There are 3 ways to turn a row about zero (a turn may also mirror it). The second row of each pair is the first, turned, with some noise. The first 18 pairs use one turn. New pairs use 2 turns, one after the other, and a turn may come again.
Some pairs, each with its turns in order after it:
435	71	-73	446	-65
-433	-151	-223	-45	-379
K

193	-13	446	-54	-27
-131	306	131	287	-150
K

42	-103	110	-165	226
119	-72	286	3	29
L

15	47	-18	47	55
-28	-68	-2	-9	51
L

58	-196	166	-27	-53
0	232	129	10	-2
J

13	78	-24	-124	-153
17	-80	112	2	160
J

12	108	-69	-248	-21
70	-68	-35	-11	258
J

-97	58	-125	81	53
27	-110	-134	-92	43
L

-24	223	17	57	446
-196	126	-282	8	341
K

97	84	5	175	69
-179	-89	-18	-9	94
L

-25	-207	-212	387	-72
-245	54	-165	-387	-47
L

50	-88	28	7	-446
134	-22	190	-52	-383
K

388	-103	-74	134	-38
-203	-210	-107	161	-256
K

-152	32	18	-7	227
-79	35	-232	-108	-26
J

-17	-15	-6	-3	92
-28	-28	-15	19	82
K

48	-27	206	-143	188
57	-96	278	104	-11
L

12	-174	-73	168	211
-15	116	-180	138	-209
J

83	-36	5	61	-23
46	19	53	40	-81
J

New pairs. What belongs after each?
-88	49	240	151	-32
46	-54	239	-159	-72
L K

-31	133	-160	-34	-122
72	201	10	23	128
K L

80	-216	-363	-22	-203
12	297	220	280	11
K J

-12	38	135	-85	-10
58	-99	6	-90	-67
K J

-119	377	-8	143	-32
339	14	-254	5	38
K K

103	-86	2	308	-15
275	-86	-83	0	-150
L L

120	-47	73	8	-68
-83	-37	128	-23	-51
K J

45	446	-52	-129	-159
110	442	-95	164	72
J J

-239	-88	23	31	134
-58	115	-7	141	215
K K

446	446	122	-138	99
-535	10	30	-181	331
L K

-17	-134	-31	91	-5
138	53	4	22	7
L K

-130	86	155	68	109
-40	-41	-5	24	243
J J

-37	-264	-138	116	29
-161	-197	81	-32	-167
J J

-98	71	-198	25	-93
-165	130	-42	85	-96
J J

158	25	-94	-103	249
-165	61	-1	208	175
L K

150	164	-99	-69	234
-31	198	41	-139	248
J L

-78	-229	-188	19	386
36	-221	-241	-353	-62
J K

-87	-13	-446	-86	264
133	70	266	-381	205
K L

25	-46	-195	34	-20
-17	115	16	159	53
K J

-11	-88	-19	78	-72
28	62	47	23	-118
K L

-48	72	-116	14	-98
39	-112	-67	117	9
L J

87	-77	209	-42	213
58	51	-102	191	230
J L

-10	33	-7	107	120
37	-66	106	52	82
L K

-17	-232	-72	-54	-446
7	95	229	243	-383
K K

282	-154	85	173	-22
108	270	90	-126	192
L K

164	-126	124	-256	-100
-233	-137	-52	243	-4
L L

-16	-24	-44	-137	446
-155	17	150	412	83
L K

-201	-97	-124	-251	320
-91	-40	-13	461	-130
L K

-40	-139	-5	73	10
-23	9	47	-40	159
L J

